Each cloud of rows lies close to a flat space through zero, with a little noise off it, and is much wider in some directions of that space than in others. After each cloud: how many dimensions does that space have?

1, -23, -8, -7, -8, 20, -11, -9, 6, -4, 7, -5, 3, 9, 5, 26, -11, 1, 1, 12
5, 10, 4, 8, -1, -13, -12, 2, -18, -3, 3, -8, 1, 7, 5, -1, -1, -2, -5, -12
1, -19, 2, 6, -5, -14, -8, -2, 14, -4, -9, -6, -13, 1, -4, -8, 0, -5, -3, -3
-1, -17, 4, -2, 12, 2, -4, 10, 2, -5, -7, -6, 7, -6, 4, -10, 5, -9, 11, -2
-1, 3, -1, -2, -2, -7, -12, 14, -1, 0, -2, 5, 7, 0, 0, 4, -5, -2, -8, 5
-15, -8, -10, -3, 16, 11, -4, 3, 5, -6, 4, -12, -8, -10, 4, -5, -1, -5, 22, -10
5, -12, 13, -8, -14, 9, 9, 15, 7, -13, 11, 16, 10, -10, 3, -13, 3, -4, -8, -8
6, -16, -8, 1, 5, -8, -12, -18, 4, -5, -11, -8, -8, -3, 7, -2, 2, -10, -3, 12
5, -6, 12, -15, 3, -1, -4, 9, -10, 3, 5, 15, 11, -20, -3, -6, 3, 3, 7, -19
-7, -14, 0, -7, 16, 14, -7, 1, -2, -14, -1, 5, -1, 1, -14, 6, -18, -6, 15, 1
0, -36, -24, -3, -17, -9, -20, -7, 16, -24, -15, -7, -14, -17, 1, 8, 15, 5, -6, 2
18, 10, 4, -4, 4, -27, 4, 2, -12, 3, -6, -9, -16, -12, -2, -12, 13, 0, -12, 2
7, 20, 18, 6, 7, -11, -4, -1, -4, 9, -7, -4, 1, -8, -10, -14, 1, -1, 2, 0
-8, 18, -1, 0, -5, -4, 1, 1, 8, 7, -6, 1, 3, -10, -1, -7, 5, 4, -6, 6
3, -10, -8, -5, 4, -4, 1, 2, -8, 1, 3, 3, 3, -4, 3, -13, 3, -5, 1, 1
-5, -3, -19, 7, 4, -12, -15, 9, 1, -12, -9, -10, -12, -19, -9, -7, 14, 5, 12, -10
7, 4, -7, -3, 15, -9, 0, 3, -26, 16, 7, -7, -3, -1, 2, 3, 7, 6, 16, -14
-12, 32, 5, 1, -6, -8, -18, -11, 5, 10, -12, -9, 2, -6, -4, 9, -6, 8, -9, 7
7, 2, 3, 14, 7, -4, 10, -4, -3, -4, -2, -3, -9, 24, -1, 2, -6, -8, -5, 7
3, 8, 3, 3, 13, -7, -7, 10, -6, -6, -3, -9, -2, 0, -3, -12, -6, -12, -1, 9
-11, 14, 2, 0, -1, 3, 2, -6, 3, -2, 1, 4, -2, 11, -2, 6, -15, -2, -10, 5
1, 11, 0, 10, 20, -2, 0, -4, -4, -4, -8, -5, 1, 13, 9, 2, -3, -14, 0, 12
11, -13, 12, -6, -22, 4, 12, 2, -4, 9, 7, -3, 9, 4, -3, -4, 9, 11, -7, -3
12, -9, 9, -1, 0, 0, 6, -1, -10, 3, 11, 16, 2, 11, -1, 4, -8, -3, -2, -9
15, -15, 28, -8, 0, 15, 6, 12, -7, 11, 23, 28, 19, -1, -1, 4, -10, -1, 13, -24
-8, -4, -13, -7, -8, 4, -25, -9, 18, -13, -11, -5, 8, -15, 17, 8, 0, -9, -16, 23
	15

-6, 12, 4, -8, 10, -5, 14, -6, -1, -19, -4, 16, -40, -5, -1, -9, 11, -14, 4, 7
0, -15, -11, 11, -14, 11, -14, 2, -3, 9, 0, -15, 20, -13, 5, -7, 0, 8, -4, -9
5, -6, 16, 23, 0, -1, 14, 4, 16, -6, -6, 19, -10, 5, -5, -22, 2, 1, 10, -9
2, 3, 7, 3, 5, -5, 10, 2, 6, -5, -1, 11, -14, 5, -3, -3, 1, -4, 4, 0
-6, -19, -25, 16, -24, 21, -27, -6, -16, 9, -2, -30, 17, -40, 12, -11, 10, 10, -8, -12
3, -21, -11, 25, -22, 16, -23, 1, -3, 16, 0, -24, 35, -17, 8, -9, -4, 14, -3, -15
-7, 8, -7, -11, 4, 2, 0, -8, -7, -12, -3, 3, -28, -16, 3, -3, 12, -9, -2, 7
0, -3, -4, 5, -5, 3, -6, 1, -2, 4, -3, -7, 10, -4, 1, -1, -1, 3, 0, -4
3, -17, -7, 16, -13, 10, -17, 3, -2, 15, 1, -18, 31, -6, 6, -4, -6, 12, -2, -10
-4, 20, 7, -22, 19, -12, 16, -7, -2, -15, -2, 20, -37, 10, -5, 6, 5, -15, 2, 16
-5, 26, 23, -24, 29, -19, 36, -2, 9, -25, -3, 40, -54, 21, -11, 2, 5, -22, 7, 16
0, 5, 4, -5, 6, -4, 10, -3, 1, -7, -2, 10, -15, 3, 0, -4, 1, -5, 2, 4
5, -12, 3, 19, -5, 5, -3, 6, 10, 6, -1, -1, 21, 4, -3, -9, -6, 9, 4, -9
4, 10, 11, -16, 13, -12, 7, 4, 5, 5, 4, 9, 13, 28, -7, 20, -12, -1, 1, 9
-5, 8, 2, -11, 8, -3, 6, -2, -3, -9, -2, 6, -19, -1, 0, 0, 5, -8, 2, 6
0, 22, 18, -24, 25, -20, 24, 2, 10, -10, 1, 27, -16, 37, -11, 19, -7, -12, 7, 17
4, 2, 7, -2, 2, -6, 1, 7, 6, 6, 3, 1, 17, 18, -3, 9, -9, 4, 0, 1
8, 4, 20, 4, 11, -11, 17, 6, 14, -3, 2, 18, -4, 24, -6, -1, -8, -2, 5, -1
-1, 21, 15, -28, 23, -19, 18, 1, 5, -5, 4, 20, -12, 32, -9, 21, -7, -11, 2, 17
-3, -9, -3, 21, -10, 9, 3, -2, 1, -10, -5, 5, -24, -28, 1, -27, 14, -2, 0, -11
3, -8, -2, 10, -7, 4, -9, 4, 3, 9, 1, -11, 24, 0, 2, 1, -6, 9, -1, -7
3, -18, -11, 19, -17, 13, -18, 2, -4, 11, 1, -19, 24, -17, 6, -6, 0, 12, -5, -11
0, -4, -3, 9, -4, 4, 0, -2, 0, -3, -2, -1, -2, -5, -1, -9, 3, 0, 0, -5
-5, -14, -21, 14, -20, 20, -18, -8, -13, -1, -2, -20, -7, -44, 11, -18, 14, 3, -6, -10
-3, 1, 10, 19, 0, 1, 18, -1, 9, -21, -10, 22, -47, -15, -3, -34, 14, -10, 8, -5
9, -9, 1, 9, -9, 1, -10, 8, 5, 16, 4, -12, 41, 12, 1, 8, -15, 14, -1, -8
	3

9, 9, -4, -2, -14, -4, -4, 8, -3, -16, -24, -4, -15, 21, 2, 2, 6, -6, 21, -8
-7, -4, 3, -3, -10, -1, 4, -4, -2, 3, 21, -13, -2, -5, -10, 3, -2, 23, -6, 2
-16, 9, 5, -2, -17, -1, -5, -1, -9, -9, 15, -12, 13, -12, -15, 8, 2, 18, -3, -21
22, 7, -4, -10, 1, -12, -13, 10, 5, -30, -18, -11, -11, 25, 7, 10, 14, -13, 15, -12
-8, 10, -3, -5, 6, 1, -7, -7, 4, 8, 5, -5, -2, -1, -4, 7, 8, -2, -6, -11
-9, 19, -12, 3, 5, 13, 1, -21, 20, 47, 0, 3, -29, 4, -1, 3, 14, 8, -9, -11
12, 1, 4, -2, -3, -9, -13, 17, -8, -27, -11, -12, 12, 10, 2, 1, 1, -20, 3, -13
-5, 0, 12, 13, 5, 5, 7, -9, -12, 4, 6, 11, 21, -27, -19, -3, -8, 7, 3, 16
-14, 7, -3, -7, -5, 0, -8, -1, 1, 20, 18, -24, -8, 6, -11, 4, 5, 4, -18, -11
12, 10, 2, 9, -4, 1, -3, -4, 6, 0, -2, 0, 5, -5, -2, 2, 7, 5, -4, -18
2, 1, -2, 8, -2, 6, 3, -3, 3, 34, 1, -9, -16, 6, -8, -10, -2, -3, -10, 7
1, 29, 4, 21, -17, 11, 3, -15, -1, 28, -12, -2, -12, -8, -30, -2, 10, 14, 11, -15
14, 14, 7, 20, 5, 10, 10, -21, 4, 16, -8, 19, 1, -20, -19, 1, 7, 14, 13, 8
7, 13, -6, 1, 12, 6, 4, -20, 15, 22, -4, 6, -24, 2, -6, 6, 14, 9, 6, 7
-9, -4, -3, -11, -3, -3, 1, 3, -4, -2, 5, -10, -11, 10, -3, 2, -1, 2, 4, 8
-3, -3, 2, 0, 13, 1, 2, -2, -4, -9, -4, 15, 13, -10, 2, 1, -3, -7, 6, 11
13, 8, 3, 1, -7, -7, -8, 4, 0, -6, 1, -22, -6, 9, -11, 5, 10, 1, -1, -11
18, -2, -9, -15, 5, -12, -14, 16, 9, -18, -14, -16, -16, 34, 21, 4, 9, -24, -1, -12
9, 1, 2, -3, 9, -5, -5, -3, 4, -19, 3, 4, 13, -7, 3, 8, 7, 1, -1, -8
-11, 13, 5, 2, 17, 4, -9, -15, -1, 34, 24, -20, 1, -13, -33, 6, 9, -3, -19, 4
-9, -3, 2, 2, -18, 1, 3, 7, -9, 5, 3, -11, -3, 4, -6, -8, -8, 6, 1, -1
-11, 16, -3, -2, -2, 4, -11, -2, -1, 34, 4, -26, -18, 12, -20, -1, 8, -11, -11, -9
-19, -8, 3, -18, -1, -8, -7, 8, -13, -25, 18, -14, 13, -2, -5, 9, -3, 2, -2, 2
-2, -10, 7, 7, 5, 3, 8, -3, -5, 14, 11, 2, 8, -14, -9, -7, -10, 4, -6, 19
1, -11, 4, 2, -11, -2, 11, 8, -10, -24, -12, 15, 8, -2, 8, -5, -11, 5, 19, 11
0, -7, -6, -5, -3, -2, 0, 10, 3, 6, -3, -6, -13, 18, 13, -6, -4, -9, -3, 3
	8

12, 6, 3, 14, -5, -7, -4, -2, 7, 4, -10, 23, -6, 6, -14, -4, 5, 5, 23, 10
-7, -3, -1, -9, 0, -10, 10, 4, 0, -1, 12, -11, -2, -3, 1, 1, -5, -4, -17, -11
-4, -12, 4, -7, 6, 16, 0, -8, -13, -6, 6, -17, 21, -2, 14, -2, -5, -11, -16, -10
16, -8, 14, 22, 0, 8, -7, -16, -7, 0, -13, 17, 13, 7, -10, -8, 12, -1, 24, 5
27, -7, 20, 51, -9, -10, 1, -20, 0, 9, -20, 52, -2, 17, -44, -8, 30, 12, 49, 2
1, 7, -2, 4, -5, -9, 1, 4, 6, 5, -3, 14, -14, 3, -13, 0, 8, 9, 10, -3
0, -12, 7, 1, 5, 13, 2, -6, -8, -5, 3, -11, 20, 2, 10, -5, 2, -5, -10, -9
-5, 5, -7, -12, -1, -3, 1, 8, 2, 2, 4, -5, -6, -5, 2, 3, -4, 0, -6, 1
-4, 1, -1, -7, 4, 5, -1, -1, -5, -2, -2, -5, 6, -4, 8, -1, -4, -3, -6, 0
1, -2, 1, 7, -3, -10, 8, -1, 3, 3, 1, 6, -7, 5, -10, 2, 3, 3, 4, -5
3, 0, 1, 3, 1, 2, 0, -4, 1, 2, -5, 6, 4, 7, 2, 1, 0, 0, 6, 4
22, -9, 13, 37, -7, -15, 9, -12, 4, 8, -10, 36, 0, 15, -34, -4, 23, 5, 32, -5
5, 1, 2, 1, 4, 8, -6, -3, -2, -4, -5, 6, 5, 1, 7, -2, 1, -1, 8, 5
2, 1, 1, -10, 13, 31, -17, -6, -13, -7, -6, -10, 18, -6, 23, -2, -6, -12, 1, 11
7, 5, 4, 12, -5, 3, -7, -8, -1, 3, -7, 19, -2, 2, -10, -3, 8, 4, 19, 10
1, -1, 3, -7, 12, 36, -26, -11, -14, -9, -13, -10, 26, -5, 29, 1, -7, -11, 0, 21
-6, 8, -6, -4, -4, -10, 1, 9, 8, 2, 4, -3, -11, -2, 1, 0, -3, 3, -5, 0
7, 6, -2, 12, -12, -29, 16, 7, 11, 9, 5, 18, -17, 5, -28, -1, 9, 12, 9, -8
-16, 3, -13, -32, 13, 24, -12, 5, -6, -9, 6, -37, 14, -13, 37, 4, -21, -11, -31, 5
7, 5, -1, 8, -3, -4, -3, -4, 2, 2, -10, 12, -3, 2, -8, -1, 3, 6, 18, 10
12, -4, 11, 17, -1, 4, 0, -9, -3, 3, -8, 16, 4, 7, -12, -4, 10, 2, 18, 4
0, 10, -5, -5, 0, 9, -15, 3, -2, 0, -11, 2, -1, -5, 8, 3, -2, 2, 7, 16
-9, 20, -18, -23, -4, 0, -14, 21, 6, 2, -3, -11, -16, -13, 18, 5, -14, 1, -10, 19
8, -8, 13, 11, 6, 24, -7, -15, -10, -5, -7, 5, 24, 5, 7, -4, 5, -9, 14, 2
-14, 8, -14, -36, 11, 32, -21, 6, -10, -11, 0, -34, 15, -16, 46, 5, -24, -9, -25, 16
-10, 1, -6, -9, -3, -23, 15, 9, 10, 1, 12, -8, -15, 1, -10, 3, -6, -1, -18, -17
	3

5, -14, 21, -7, 3, 15, 14, 6, -4, -3, 11, -23, 12, 19, -7, 5, -16, 10, 19, -21
-17, 7, -5, -13, -9, 17, -12, -6, 2, 11, 3, -8, -17, -5, -6, 13, -17, 28, 23, -24
-26, -12, -17, -6, -12, 13, -2, -21, 8, -11, -18, 4, -9, -6, -18, -4, -30, 15, 2, -9
-21, -17, 12, -4, -15, 24, 5, -6, 5, -8, -1, -27, -7, 29, 1, 11, -2, 6, -6, -10
27, 5, -14, -8, 6, -27, -11, 31, -28, -10, 27, 6, 13, 3, 34, -6, 8, 4, -15, 0
-3, -2, 13, 20, 13, 26, 20, -4, -12, -2, 3, -26, -7, 6, -8, 9, -2, -5, -7, 6
4, -1, 17, 18, 4, -3, 12, -22, 19, 1, 4, -16, 9, 37, 13, 3, 7, -5, 15, -14
-3, -30, 2, 7, -3, -11, 13, -34, 23, -24, 0, 18, 50, 4, -8, -33, -8, -17, 19, 13
-22, 5, 21, 20, 4, 2, -4, -18, 23, 0, 27, 27, -18, 0, 8, -4, -9, 8, 25, 3
-15, -11, 5, 8, -1, 11, 14, -26, 19, 8, -29, -23, 5, 12, -27, 8, -14, -12, -4, -11
-1, 13, -3, -7, 1, -19, -21, 23, -4, 12, 11, 25, -14, -31, 3, -4, -2, 3, -6, 6
-15, 5, 7, -11, -15, 20, -4, 19, -12, 25, -6, -17, -30, -6, 2, 38, -15, 14, 0, -13
-25, -22, 2, -11, 8, -4, 11, -18, 22, 6, 4, 10, 6, -16, -13, -20, -8, 17, 13, -36
3, 0, 10, -10, 0, 37, 4, 7, -13, 17, -15, -31, -45, -11, -13, 7, -5, 17, 1, -23
-18, -19, -6, -5, -14, -11, 7, 2, -2, -9, 6, 6, 23, 7, 16, 4, -13, 7, 8, -6
-14, 11, 12, 24, 20, -7, 11, -11, 10, 14, 14, 8, -10, 1, 2, 7, 2, 0, 7, -2
14, 6, 4, 17, 15, -13, 18, -15, 15, -22, 0, -29, 48, 45, -10, -11, 21, -6, 19, -10
-24, 4, -3, 10, 4, -22, 17, -2, 17, 4, -6, 18, 2, 4, 6, 5, 16, 6, 5, -10
14, 16, -11, -14, -27, 22, -18, 5, -16, 7, -22, -19, -22, 26, 5, 31, 1, 1, -6, 13
-15, 16, -4, 7, -1, 12, 9, 7, -2, 7, -9, -3, -32, 8, 9, 38, -3, 16, -10, -11
-40, 11, -8, 17, -8, 4, -12, -18, 11, 6, -4, -7, -9, -12, -13, 13, -19, 7, 9, -1
1, 36, 12, 22, 10, 3, -8, 8, 2, 13, 12, 0, -23, 1, 6, 28, 10, -2, 1, 11
-8, -2, 2, 3, 5, -7, 9, -1, 11, -7, 8, -26, 17, 19, 17, 11, 7, 14, 0, -37
-34, -25, 8, 22, -7, 0, 30, -26, 10, -22, 18, -10, 36, 41, 15, 2, -3, 5, 27, -2
-19, 27, -5, 5, 1, -5, -25, -4, 12, 23, 9, 40, -46, -30, 10, 11, 8, 6, -7, 10
5, 5, -22, -16, -10, -15, -20, 12, -3, -9, -1, 26, 0, -28, 12, -5, -3, 7, -10, 2
	15
